The same things were measured in two ways. Each way mixes the same 4 hidden numbers, adds some noise and spreads widely along 2 directions of its own, which tell nothing about the thing.
Some things both ways: the first way, then the second way.
[ -0.1   0.9  -0.7   7.2 -28.9  -3.0  23.3  -4.0   0.6   7.1]
[  4.9  12.1  18.7  -3.9  -5.4 -14.5   1.8   0.4  -8.3   5.7   7.2  -2.1
   4.7]

[  4.7  10.9   9.6   1.3  41.3 -25.8   4.6  22.9 -23.3 -12.0]
[  2.4  12.1  27.8  -3.7 -10.8  30.3  14.8 -13.0  12.0   7.8  -0.1 -11.9
 -19.1]

[  0.6  -2.8   6.3   7.3   1.5 -10.7  -4.1   8.7  -4.1  -8.4]
[ -7.0   6.4  -1.4  -3.8  -1.2   9.3   0.0  -3.2   8.2   4.3   1.2 -12.1
  -7.6]

[  8.0 -27.6 -25.0 -13.7  -7.8 -14.1  -0.5 -30.3   0.3  -2.0]
[ -4.9 -12.3 -17.1 -20.3  20.7  -9.5 -30.0  23.3  -8.0 -32.8  -5.3  -7.6
  15.9]

[ -1.6   1.0  45.4  11.2  17.1   4.9 -21.0  22.1 -17.2  -3.0]
[  7.1  15.6  16.0  18.7 -20.4  15.3   1.7  -8.8  16.0  27.4  11.3  -2.2
  -4.9]

[  7.8  -1.9 -15.9  -1.0   2.5 -31.2  22.6   1.8  -7.1 -10.5]
[ -9.2  15.7  15.3 -19.2  -1.5   6.2  11.3   0.2 -17.5 -15.4 -10.6  -1.1
  -9.2]

[  4.7 -28.3  -4.2  -1.3   1.0   2.8 -23.5  -2.0  -7.8  -3.9]
[-15.8  -7.9 -21.7  -9.6  12.9   0.4  -7.0   2.6  -5.6 -13.3  -8.8  -2.9
  -4.3]

[  6.2  -4.8  15.6  15.5 -39.4   5.3  30.8   5.2 -11.5  10.2]
[ -9.8  23.2  29.3   2.0  -4.6 -19.6  18.2  -4.3 -11.7  27.0  13.9  -2.8
   1.2]

[ -2.1   0.8 -18.0  -4.5  23.2   5.8 -20.0  15.5  -4.0   0.8]
[-16.9   3.5 -16.7  -8.2  16.2  14.7  -3.0   3.9   2.5  13.7   7.0 -11.9
  -6.7]

[  2.7   4.8 -19.1 -17.9  13.8   4.6  -0.6  -3.8  -5.5   8.2]
[ -1.3   9.2   1.5   2.9  -8.1   6.4 -15.1   8.5  -0.1  -1.1   5.5  -3.5
   0.1]

[-17.2 -22.9  -4.7  -4.0  23.1  27.6 -87.0   1.5  22.1  -6.3]
[-25.6 -14.1 -72.1  11.0   6.1  28.0 -44.9  11.6   4.7 -16.9 -20.7  15.5
   2.5]

[ -2.6  12.8  -7.4 -13.9  -7.3  20.7   5.5 -11.1   3.7  20.3]
[ 14.0   0.1  16.8   2.5  -7.3 -13.4   1.9   5.2  10.9  18.4  10.1   4.1
  14.9]

Other things, the second way, with their names:
<305>: [ 12.1 -47.6 -30.1 -36.7  30.8 -14.8   4.7   2.0   2.7 -36.3 -30.1  25.5
  12.3]
<95>: [ -1.0  20.1  21.7   0.4 -20.3   5.5   4.7   1.3  -4.8   2.2 -10.4   2.1
  -8.0]
<265>: [ 25.2   3.4  43.0  -5.0 -23.2  22.6  -1.4  -4.6  18.6  -6.0   9.5 -10.3
  -6.7]
<217>: [-25.0  19.0  -3.0   0.8 -27.5  59.4  -6.6 -12.4  -2.5 -14.6 -23.9  -2.9
 -30.0]
<139>: [-20.1  15.8  -1.9   1.5   3.9  -6.5  -6.2   4.0 -12.0  12.2   5.9  -5.8
   3.0]
<347>: [ 37.9 -14.5  32.3  -6.9 -21.9   9.1   6.2  -8.0  19.0 -22.4 -23.6  24.0
   6.0]
<355>: [ 44.2 -12.6  40.1  -2.0 -21.2   7.5   4.6 -10.1  23.4  -9.2  -6.7   8.4
   4.0]
<343>: [-14.0  18.5  -0.4  10.2 -21.3   2.9  -2.7   1.3  -4.7   1.3 -15.8  23.0
  -6.6]
<161>: [ -3.8   3.9  -7.1  -6.4  11.4 -19.9  -9.7  14.6 -12.2   8.1  11.7  -4.5
  12.8]
<135>: [ 12.9 -21.4 -25.1  -1.9  24.6 -49.6 -39.1  39.9   7.6  -5.8  17.6   0.2
  44.5]
<87>: [ -5.4 -10.1 -24.0  -5.5  14.8  11.2 -11.8   6.8   5.3 -10.4  -8.6   1.3
  -0.3]
<309>: [ 14.9  -8.6  15.7 -19.0  -1.7 -13.1  18.1  -6.8   0.9  -3.3  -3.5  14.4
   9.8]
<108>: [-18.2  17.2  -3.1  -2.9  24.5 -21.8  16.1   0.0 -10.8  39.4  26.5 -20.9
   0.8]
<182>: [  5.8  -8.8 -28.7  16.8   1.4   7.8 -20.5   2.2  24.3  23.4   4.1   4.1
   3.6]
<88>: [ -9.4   1.5   5.8 -15.8  17.8  22.7   7.0   3.9   1.9   0.6  10.4 -31.6
 -11.6]
<3>: [-27.1  31.8   1.6  11.2  -4.1  35.2   1.3  -8.3  -3.0  21.8  13.6 -20.8
 -26.5]
<144>: [ -7.5   4.1  -2.1 -15.0   1.5  -2.9   5.6  -1.3 -14.1 -10.1  -9.6   4.9
   1.5]
<258>: [-27.1  17.1  -8.6  -5.2  28.4 -11.4   2.8  11.2  -7.2  22.9  27.0 -33.3
  -2.6]
<353>: [ 15.0 -22.5  -4.8 -13.2  17.6 -20.7   1.8   9.2  13.4   2.6   2.3   3.6
  16.9]
<188>: [ 10.0  -0.1 -21.8  21.4 -19.9   5.4 -12.8  -2.3  22.1  17.1 -12.2  23.3
   5.5]
<210>: [  9.4  -1.3   4.9  -4.6   8.9 -29.7   1.8   5.4   2.3   3.9   6.7   7.0
  22.1]
<124>: [ 39.7  -6.5  63.9 -23.2   4.4 -32.5  24.1  -3.5   9.1   0.7  16.4  -7.3
  19.3]
<348>: [ 11.5  -0.1  -0.5   8.4   5.2 -27.0 -13.4  14.5   7.5  18.2  17.3  -1.0
  18.4]
<142>: [  1.9 -16.2 -14.0  -4.6  15.0   4.5   8.6  -4.1  12.4   5.7  -1.5   3.8
   0.0]
<342>: [  5.9  17.3  34.2  -9.4 -20.3   5.1  -7.2  12.1  -2.7 -27.4   2.4 -14.6
   1.1]
<171>: [  1.2   1.3   1.9  -4.2  -7.9  23.0   7.0 -13.8  13.6   9.3  -4.6  -0.1
  -6.7]
<176>: [-26.1  15.1  -6.1 -18.9  11.0  -5.7 -11.6  16.1 -30.6 -19.2   9.1 -15.8
   0.5]
<59>: [-12.7   3.2  -9.8 -10.7  16.1   8.5   4.9  -4.7   3.1   4.0  -4.9  -6.8
  -9.6]
<86>: [ 17.7  -8.9 -11.5   2.8 -18.0  -2.2   9.5 -15.4  12.3   4.5 -27.8  39.0
   5.3]

Some of these things the first way, each followed by its name:
[-15.1   8.9  -2.8 -14.5  18.1  45.2 -51.2   5.0  10.4  17.3]
<182>
[ 16.5 -31.8 -20.4  -1.3  -6.0 -14.3  10.3  -2.4 -19.7  -5.9]
<176>
[  8.4  19.3 -13.4  -9.9 -36.5 -26.8  72.8 -28.8  -0.4  13.4]
<124>
[-10.6  25.0 -24.4 -12.0  64.4 -16.7 -33.1  25.8   6.1 -13.5]
<217>
[  2.7  28.7 -37.5 -18.5   9.4 -30.8  44.7 -11.3   3.7   3.4]
<342>
[ -8.0 -13.9 -25.2  -3.5 -73.4  27.1   8.6 -45.3  36.2  25.1]
<135>
[ -8.6   1.6  -2.3   2.2   1.9   3.3 -19.5   1.7   9.7  -0.5]
<142>
[ -1.4 -13.8 -11.7 -13.7  20.9   9.6 -33.3  -3.5  -1.7   0.4]
<87>
[  6.3 -27.1  11.7  14.3 -41.5   7.0   5.3  -8.6  -3.3   5.0]
<161>
[  3.7  -1.0  -9.5 -10.0 -15.0  -3.3  16.6 -19.3   0.0   8.5]
<309>
[  3.8   1.1  14.2   9.7  39.8   1.7 -17.8  41.3 -22.2  -5.2]
<3>
[  8.8  11.6 -35.6 -14.5  46.9 -17.2   6.1  20.3 -17.6  -4.4]
<88>
[ 1.2  3.5  5.4 -2.8  3.1 -4.6  7.5  0.5 -6.1  0.9]
<95>
[  0.2 -11.8   3.7   3.3 -32.1  -1.2   3.8 -18.0   7.0   4.2]
<353>
